There are 9 hidden switches. A switch that is on adds its own fixed numbers to the row, and there is some noise. The rows also spread widely along 12 directions, which tell nothing about the answers.
In the rows, zero is written as 128.
Some rows, each with its switches (1 for on, 0 for off) after it:
[153 182 132 110  84 113  89 121  98 146 120 109 151 132 133  76 108 187
 103 135  94  90  52 182 104 150 186 179 178 101 184 103 122 172  65 169
 162  83 131]
1 1 0 1 1 0 1 1 0
[147 134 121 147  97 138 100 192 104 104 134 144 130 144 103 137 105 135
 114 125 120 138  78 140  94 129 138 135 160 148 149 111 113 136 118 134
 124 112 133]
0 1 1 0 0 0 0 0 1
[137  69  86 144 107 119 132 124 107 148 109 146 124 133 124 143 152 120
 176 114 170 132 124 122 137  99 107 144 120 190 170 124 126 132 113 128
 144  88 155]
1 1 1 1 1 0 0 1 0
[150 147 125 149  84  94 105 127 147 127 137 111 134 143 161 173 132 151
 164 117 142 100  63 150 112 131 169 124 174 139 152 117 147 160  88 114
 140 130 125]
1 1 0 0 1 1 0 0 1
[ 96 121 123 153 104 134 115 133 137 134 114  88 105 160 102 151 131 137
  81 138 136 138 114 157  90 130 132 108 111 130 112 138 150 146 105 119
 118 146 148]
0 1 0 0 0 0 0 1 0
[180 166 158 132  96 115  72 182 134  96 175 136 139 158 142 191  95 149
 102 119 133 154  97 126  51 111 156 131 102 116 124  66 158 133 117 130
 119 154 112]
1 0 0 1 1 1 0 0 1
[168 145 121 153  81 110 110 158 126 133 141 121 146 123 135 116 106 149
 132 129 109 109  82 150 108 130 167 142 172 137 145  89  98 148  92 164
 125  97 132]
1 1 0 0 0 0 0 1 1
[111 148 102 170 107 137  69 135 102 138 105 120 113 159 142 183 126 114
 145 162 147  75  92 136 102 142 152 127 116 112 200 142 167 120 158 100
 106 115 126]
0 1 1 1 0 1 0 0 1
[155 104 123  86 125 119 136 170  92 175 158 128 141 117 142  96 143 146
 110 103 136 132  83 134 105 162 117 143 141 112 171 123  86 148  60 139
 127 100 158]
1 0 0 1 0 0 0 0 0
[106 112 112  99 153 104 151 157 158 201 175 116 120 119 129 169 132 147
 120 117 180 128  99 104 125 176  98 145  67 111 164 110 122 144 125 141
  85 155 202]
1 0 0 0 0 1 1 0 1
[113 126 116 115 121 117 130 111 123 146 106 125 121 134 108 102 133 159
 117 111 140 118  95 150 133 123 116 161 121 135 150 115 131 146  88 166
 151 118 147]
0 1 1 0 0 1 0 1 0
[131 103 101 100 146 122 141 156 105 156 161 129  96 140 128 151 158 136
  97  93 179  94  88 107 101 136  47 143 100 131 179 137 123 126 114 136
 114 147 170]
0 0 1 1 0 0 0 1 1
[122 101 132 113 147 113 121 140 115 147 126 145 121 112 133 101 129 128
 118 127 136 142 147 111  97 126  92 130  61 139 158 114  84 117 105 159
 118 130 120]
0 0 1 0 0 1 0 1 0
[128 128 126 142 103 118 106 164 133 102 123 158 129 126  82 111  91 163
 120 112 126 153 105 143 114 112 137 158 140 176 146  99  84 148 121 165
 137 122 132]
0 1 0 1 0 1 1 1 1
[106 130 130 108 155 124 119 144 103 169 128 107 107 110 111  78 133 161
  79 127 135  98 114 131  89 161  91 144  67 105 182 125  79 121 102 180
 106 124 137]
0 1 0 1 0 1 0 0 1
[101 158 131 122 100 150  41  66  47  89  49 136 119 188  86  73 135 167
  68 129 125  96  86 205  80  96 151 157 149 123 199 170 157 166  72 123
 211 127  88]
1 1 1 1 0 1 1 1 1
[ 86  97 112 101 136 122 150 159 128 169 129 136 115 122  54  98 117 164
  89 111 158 158 100 136 130 146  85 177 105 162 162 117  95 157 117 161
 131 127 198]
1 1 1 1 0 0 1 1 0
[142  99 156 111 132 112 122 120 139 138 129 129 151 113 132 102 121 150
 125 117 133 187 183 114  95 102 121 127  39 148 105  89  98 131  83 173
 126 123 118]
0 0 0 0 1 0 0 0 1
[107 141 127 106 129 101 102  49 143 198 110 102 138 127 152 143 144 167
 156 130 171  80 123 134 128 141 140 168  49  91 188 110 174 138 114 156
 124 131 150]
0 1 1 1 1 1 0 0 1
[120 190 138 124 139 109  99 162 130 139 128 112 119 125 166 140 105 154
 133 171 116  93  98 103  95 167 131 153  87 103 191 105 121 114 151 156
  99 108 114]
0 1 0 1 1 0 1 0 0
[133 133 120 157 105 116 111 208 130 106 155 137  99 126 113 151 113 137
 112 123 126 108  71 128  86 138 112 118 161 154 164 121  73 132 131 133
  99 145 128]
0 1 0 0 0 1 0 1 1
[138 117 116 108 109 135 101 129 108 151 142 141 124 153 105 158 148 153
 107 102 174 112  83 149 118 111 111 169 127 111 183 126 148 153  98 127
 142 144 170]
1 0 0 0 1 0 0 1 0
[118 136 132 123 115 118 122 106 108 145 103  91 125 130 102  54 130 171
  85 111 110 111  85 183 105 137 138 136 146 125 133 135 102 162  41 171
 159 123 133]
1 0 1 0 0 1 0 0 1
[167 150  95 165 111 125  75 165  80  84 113 171 114 153 173 162 128 115
 167 139 138  74  94 105 104 103 120 135 149 156 213 125 115 103 156 132
 133  94  82]
0 1 0 1 0 1 1 1 1
[131 146 118 164  97 118 104 125 112 125  97 100 115 144 149 117 127 135
 130 150 113  97 104 148 102 126 147 121 149 141 150 132 122 132  97 136
 138  95 103]
1 1 0 1 0 0 0 1 0
[110 121 138  78 156  88 133 161 120 113 111 183 125 121 146 112 123 142
 172 118 132 168 102  76 130 142  92 164 111 172 170 121 109 140 116 128
 159 102 119]
0 0 1 1 1 1 0 1 1

New rows. What belongs after each?
[127 159 123 120 120 100 107 163 110 140 123 124 129 128 193 135 125 130
 158 161 101 102  75 113 104 183 154 130 153 118 194 138 119 144 115 109
 118  85 117]
0 0 0 1 1 0 1 1 0
[116 128 106 146 100 113 102 163 112 133 124 126 114 139 138 156 128 124
 146 137 127 104  62 134 104 157 148 128 161 141 185 141 134 150 124  95
 119 109 147]
0 0 1 1 1 1 0 1 1
[155  97 103 154  84 106 127 135 117 147 116 139 140 113 149 109 134 133
 181 122 130 114 101 143 140 123 153 136 184 170 165 125  80 148  85 137
 142  73 133]
1 1 0 1 0 0 0 1 0
[132 158 132 130 128 136  90 174  83 100 113 112 117 153 144 108 114 134
  87 153  92 138 105 138  66 141 139 113 105 119 146 123 126 123  97 143
 133  99  94]
0 0 0 0 1 1 1 0 0
[144 125 115 112 109 134  98 193  82 137 138 134 152 168 175 161 119 103
 124 152 105 178  95 122  79 174 174 104 133 109 144 123 164 144 103  73
 121  74 136]
0 0 0 1 0 0 1 0 0
[166 137 152  95  87  97 105 132 130 124 145 154 150 117 104  93 115 196
 117  80 135 136  74 164 111 106 144 184 162 144 159  82  95 169  63 173
 172 129 132]
1 1 0 1 1 1 0 1 0
[134 141 110 172  90 113 110  90 148 151 113  95 123 128 132 142 129 158
 144 139 142  74 110 162 133 109 153 146 135 135 161 119 127 145 108 162
 125 126 143]
1 0 0 0 1 0 1 1 0
[121 131 158 129 132  87  87 160 152 125 134 175 138 102 152 139  99 132
 162 157 138 149 150  98  93 135 136 133  76 149 188 105  58 124 148 131
 107 146  91]
1 1 0 0 0 1 1 1 0
[141 110 104 152 116 119 138 169 151 151 162 104 117 134 113 187 118 136
 125 116 164 136 118 106  99 123 104 135  72 156 123  77 149 115 144 156
  87 127 175]
0 1 1 1 1 0 0 0 1
[114 123 134 133 121  67 154 130 187 136 129 112 116 112 154 150 118 151
 169 121 139 148 125  98 122 133 117 131  88 180 112  89 124 133 117 155
 123 128 129]
0 1 1 1 1 1 0 1 0
[131 129 107 107 140  94 156 162 126 143 122 154 123 116 163 129 131 135
 186 128 131 122  83  86 158 147  98 167 138 156 171 115 117 127 120 150
 133  78 148]
0 0 1 0 1 0 0 1 0
[162 160 139 145  94 108  95 192 115  57 134 149 112 148 150 146 116 142
 128 119 106 125  65 131  78 109 130 120 183 164 144 113 107 132 103 127
 152 122  75]
0 1 0 0 1 1 0 1 0
[134 118 115 107 152 153 119 138  76 146 109 138 116 146 105  97 143 142
  89 124 153 130 134 122 112 106  76 160  68 121 163 114 120 108 102 181
 141  99 134]
1 1 0 0 0 0 0 0 0
[ 96 139 148  69 166 112 134 174 107 147 127 122 124 115 112  63 116 171
  81 134 108 163 107 111  87 178  97 150  73 127 157 121  79 142  95 166
 128 110 138]
0 1 0 0 1 0 1 0 1
[107 108 115 131 102 128 112 143 117 174 116 117 136 108  90  96 126 156
 126 134 124 124  85 169 131 162 164 151 140 122 179 128  92 161  93 146
 119  98 167]
0 1 0 0 1 1 0 0 0
[164 108 121 162  88 116  96 160  79  75 108 133 126 154 163 105 134 113
 122 131  95 144 111 154  61 107 152  70 171 184 131 139  86 138  63 109
 162  96  61]
1 1 0 0 0 1 1 1 0
[135 143 128 180 101 132 113 142 146  71 105 131 108 168  96 158 101 138
 115 123 132 157 127 132 118  65 123 136 129 179  79  97 152 128 122 160
 146 133 121]
1 0 0 0 0 0 0 1 1
[145 136 138 116 116  91 109 195 131 133 152 160 146 119 158 146 104 129
 166 135 124 145  78 107  99 166 150 130 144 139 171 101  96 143 120 112
 119 116 122]
1 1 1 0 0 1 0 0 1
[115 152 128 134 116 131 101 183  86 113 108 114 119 151 107  93 101 138
  85 145  91 145  76 148  73 160 146 126 136 135 141 123 126 140  98 133
 140  94 118]
1 1 1 1 0 1 0 0 1
[151 130 140  96 109 116 110 118 122 122 124 139 154 152 136 122 122 168
 121 102 140 161 115 143 110 110 141 153 122 137 127 101 137 149  75 151
 161 114 125]
0 1 0 1 0 0 1 0 0
[164 113 120 141 108 130  75 130  84 135 124 156 125 122 143 121 146 130
 138 126 148  86 122 139  99  97 125 141 111 128 214 123  86 124 105 146
 130 117 102]
1 0 0 0 1 1 0 1 0
[118 137 127 127 121 120 104 109 131 120 112 138 114 151  97 147 129 162
 117 116 163 126 112 133 124  91 112 173  88 141 152 102 155 138 119 160
 151 140 139]
1 1 0 0 1 1 0 1 1
[111 137 110 161 133 108 147 204 137 122 127 105  96 133 153 162 120 112
 149 156 115 139  86  96 112 164 120 102 129 160 123 124 125 121 127 119
 104  98 133]
1 0 0 0 1 1 0 0 0
[122 128 138 142 119 125  94 112 123 128 110 126 128 135 109 114 117 149
 106 131 140 132 135 154  95 106 132 130  89 140 149 116 109 134 100 157
 136 146 117]
1 0 1 0 0 1 1 0 0
[130 122 150  66 132 113  93 129 120 150 145 171 148 143 128 144 133 165
 120 108 179 147 109 123 106 129 110 171  94 116 197 120 120 153 108 117
 146 153 141]
1 1 0 1 0 0 1 0 0
[ 86 156 150 126 106 101 124  67 179 157 114  63 120 144 100 114 121 186
  76 118 132 125  99 185 112 137 158 140 108 103  93 118 163 180  59 158
 141 172 159]
1 0 0 0 0 1 0 1 1
[142 116 109 130 126 128 100 140  88 154 124 133 123 131 131 121 139 127
 124 134 144 111 123 121  98 124 118 147  75 128 187 106 121 120 116 156
 124  98 131]
1 1 0 0 1 1 0 1 1
[131 146 105 127 118 109 122 133 100 158 119  94 118 140 158 109 135 142
 110 139 118  95  88 145  98 157 138 131 126 119 165 118 131 136  86 151
 132  91 129]
1 1 0 1 0 1 1 1 0
[127 123 106 109 128 128 136 184 114 145 143 148 120 135 125 143 129 132
 127 121 139 133  77 111 137 151 104 157 144 124 164 120 120 138 118 133
 118 104 170]
0 0 0 0 0 0 0 1 0
[113 129 122  90 131 141 103 171  86 135 111 169 138 147 109 118 113 133
 123 140 116 180  93 122 129 147 141 176 113 116 169 108 150 146 117 128
 149  78 151]
0 0 0 0 1 1 0 1 0
[109 134 111 140 110 130 111  93 133 133 114 106 112 166 100 156 136 161
 103 103 164 103  86 167 122 111 124 141 125 131 139 134 168 153  97 142
 143 163 161]
0 0 1 0 0 1 1 0 1
[122 138 118 114 132 139  93 191  69 141 119 127 135 151 145 130 118 109
 115 168 102 151 101 108  74 170 141 126  90 112 171 119 150 122 127 110
 116  70 130]
0 1 1 0 1 0 0 0 1
[172 129 110 116 116 148 100 218  60 102 146 173 131 150 104 114 106 131
  94 124 115 168  91 126  87 114 122 161 124 142 163  82 115 127 112 159
 146  78 131]
1 0 0 0 1 1 1 1 0
[108 121 148  81 139 143  99 120 109 119 114 159 128 158  68 103 119 168
  61 103 149 187 135 149 106  96 104 171  68 123 137 109 136 150  92 163
 163 152 141]
0 0 0 0 0 1 1 1 0
[128 142 128 145 125 138  83 147  93 129 104 128 126 146 139 129 125 123
 122 160 124 117 119 127  88 132 138 123 103 116 172 132 120 121 123 125
 122 107 108]
1 1 0 0 0 0 0 0 1
[161 134 105 113 114 127 108 134 102 145 139 142 135 140 118 137 124 164
 127 100 159 110  94 138 116 109 116 180 100 133 181  81 143 128 115 180
 140 106 152]
0 1 1 1 1 1 1 0 0
[110 126 135 120 117  97 129 134 150 154 126 119 135 113 107 112 115 165
 138 118 133 139  87 145 128 148 144 152 126 143 143 112 110 163  86 151
 136 129 159]
1 0 1 0 1 1 0 0 1
[133 121 101 128 106 122 113 105 114 166 124 128 122 138 123 136 153 151
 129 110 164  83  84 156 139 119 127 161 138 116 185 122 134 145  94 151
 139 120 158]
1 1 0 0 0 1 0 1 0
[108 141 136 108 139 137  85 153  84 147  98 151 143 138 121 104 109 127
 123 164 120 146 118 120  99 151 138 154  85 110 187 121 124 128 127 128
 132  94 125]
1 1 1 0 0 0 0 0 1
[164 108  86 150 105 110 146 112 107 165 129  91 132 124 164 101 152 140
 144 107 131  86  96 156 128 136 144 114 153 144 140 123 107 145  52 168
 132  83 146]
1 0 0 0 0 1 1 0 1
[110 101 116  99 144  89 141 109 134 178 133 119 114 110 133 125 156 165
 143 104 180 103 107 122 118 142  82 148  82 154 192 131 100 141  98 151
 132 142 154]
1 1 1 1 1 1 1 0 0
[133  95 102 163  86 127  85 102 104 119 101 140 117 153 139 162 162 128
 167 109 169  82  88 160 122 105 143 112 181 160 192 174 123 148 100  86
 148 129 118]
0 1 0 1 0 1 0 0 1
[121 161 112  91 117 128  92 169  72 173 134 132 140 141 114  98 113 157
  87 142 115 104  43 155 101 192 160 179 147  79 218 116 132 165 103 135
 134  87 167]
1 1 0 1 0 1 1 1 1
[144 120 104 171  99 128 108 171 115 116 118 142 126 124 109 133 109 138
 159 127 127 130 104 130 124 116 146 145 140 171 157 101 103 125 131 156
 119  82 132]
0 1 0 1 1 1 0 0 1
[ 88 154 135 149 124 123  81 124 122 103  83 152 105 135 117 115 117 148
 142 147 129  92 101 133 128 123 127 155 142 137 197 155  99 135 137 133
 138 133 101]
0 0 0 1 0 1 0 1 1
[102  92 118 128 123 118 134 123 137 155  86 166 141  93  96  83 120 156
 186 128 142 146 130 126 180 126 130 175 137 172 177 129  62 142 115 165
 137  82 152]
0 1 0 1 0 0 0 0 0
[ 74  89 141 121 141 113 103 127 130 151 120 114 109 143 133 153 147 119
 111 134 158 149 136 124  70 157 110  86  63 133 156 169 124 141 111  70
 109 173 129]
0 0 1 1 0 1 0 0 1
[142 119 138 141 114 138  99 155 101  95 111 137 138 157 110 109 108 133
 100 130 113 184 141 141  83 101 140 115 109 159 106 115 113 136  88 142
 146 112 109]
1 0 0 0 0 0 1 0 1
[144 180 156 111  94  82  82 150 143  97 144 147 137 140 159 161 101 171
 137 121 125 120  60 137  80 137 157 148 154 136 174 100 135 158 113 120
 149 151 100]
0 1 1 1 1 1 1 1 0
[134 121 120 133 125 121 111 192  81 118 109 152 129 121 138  91 117 123
 154 144 101 147  99 113 108 150 138 133 142 162 173 126  83 131 105 131
 136  62 109]
1 0 0 1 1 1 0 0 1
[111 123 130 105 105  93 115 151 133 141 128 167 130 119 110 121 121 160
 155 109 149 119  53 142 136 151 133 170 183 151 202 134  90 170 106 115
 149 131 148]
1 1 1 1 0 1 0 1 0
[119 137 135 133 125 100 133 153 158 175 149  80 127 111 135 133 117 154
 110 147 130 129 121 127  89 165 133 122  76 124 140  99 103 137 109 157
  94 131 151]
1 1 0 0 1 0 1 0 0
[113 124 104 154 133 120 142 203 126 130 129 130 108 118 118 130 109 121
 141 139 117 131  84 109 123 160 115 126 139 158 146 121  94 124 133 144
 100 100 149]
0 0 1 0 0 1 0 0 1
[129 117 135 102 123 137  97 137 119 169 145 129 156 137 106 125 113 152
  95 127 143 155 131 142 100 139 146 150  73  98 153 103 124 148 104 149
 112 132 165]
0 0 0 0 0 0 1 0 1
[136 124 113 128 122 110 122 126 125 164 115 127 147 130 166 136 121 133
 166 147 139 135 136 113 127 139 146 141  94 137 155 106 132 128 114 145
 124  82 137]
1 1 0 1 0 0 1 0 0
[131 120 114 118 112 143  86 158  82 138 113 154 139 156 135 140 126 120
 131 141 132 147 101 134 108 141 154 141 124 113 179 124 151 134 115 107
 134  82 132]
0 1 0 1 0 1 0 0 0
[131 137 135 100 128 114 125 176  92 116 121 128 132 142 114  73 109 158
  90 118 105 162  87 135  79 147 118 138 135 158 136 116  97 147  76 151
 158  99 124]
1 1 1 1 0 0 1 0 1
[167  79 107 105 119 106 119 162  97 169 170 163 134 110 143 130 149 131
 132  94 171 106  99 127  92 132  97 133 117 148 210 115  63 135  96 136
 122 133 141]
1 1 1 0 0 1 1 1 0
[132 195 129 149 129  92 127 113 168 132 120 104 120 120 154 131  99 177
 153 135 132  80  98 120 142 128 133 169 114 127 140  84 130 124 123 205
 122 121 126]
1 0 0 1 0 1 1 0 1
[134 139 147 111 121  99 116 166 146 116 139 170 136 121 107 120  99 162
 131 112 135 159  99 117 120 120 124 168 125 152 144  84  93 146 111 164
 141 133 130]
1 1 0 0 0 1 0 1 1
[129 127 160 130 103 120  95 155 124  86 120 130 122 156 112 132 121 150
  99 124 127 174 110 148  70 106 133 112 128 159 117 129 119 149  85 112
 156 146 100]
1 1 0 0 1 0 0 0 0
[136 120 130 104 114  92 124 179 126 157 156 131 142 117 157 125 127 145
 136 124 126 136  72 137  97 182 150 115 157 130 170 125  82 161  81 111
 121 119 138]
1 1 0 0 0 1 1 0 0
[ 75 120 108  98 133  97 161 115 129 165  77 120 130 128 134  86 131 146
 163 136 109 150  81 134 170 176 144 156 150 146 138 135 141 166  78 135
 162  70 157]
0 1 1 0 0 1 0 1 0
[ 81 159 140 121 139 141 104 177  93 116  88 105 114 154 107  92  99 133
  71 170  79 172 102 141  75 169 140 121  91 115 124 125 140 129 109 133
 135  98 113]
0 1 1 0 0 1 0 0 0
[150 123 152 111  87 130  88 189  83 103 125 147 152 141 100  73 104 149
  83 119  85 190  75 179  73 141 181 121 180 136 131 116  87 169  48 121
 164  98 111]
1 1 0 0 0 1 0 0 0
[ 87 114 134 137 122 107 124 135 125 109  85 114 110 152 147 124 133 116
 129 150 111 162 123 126  91 141 125  86 121 171 116 159 127 141  95  91
 145 119 101]
0 1 1 0 0 0 0 1 0
[ 91 116 109 183 128 123 132 216 109 105 103 100  89 134 112 118 110 100
 107 170  88 165 121 111  72 156 119  85 102 187 114 129  97 118 132 125
 103  86 118]
1 1 0 0 1 1 0 1 1
[116 163 128 139  94 100 105 136 134 120 112 108 127 153 152 140 112 150
 125 144 111 125  75 152  97 150 172 124 161 136 140 123 144 160  95 113
 147 116 117]
1 1 0 1 0 1 1 1 0
[139 128 113 146 102 134 105 153 115 118 121 129 130 150  99 149 113 144
 124 119 136 140  96 145 110 112 142 148 119 149 136  91 155 136 118 152
 136 108 147]
0 1 1 0 1 1 0 0 1
[121 125 118 115 108  98 142 153 138 131 126 132 140 121 107 101 108 169
 138 110 114 157  79 140 132 148 148 158 155 167 134 102 104 172  87 161
 148  96 157]
0 1 0 0 1 1 1 1 1
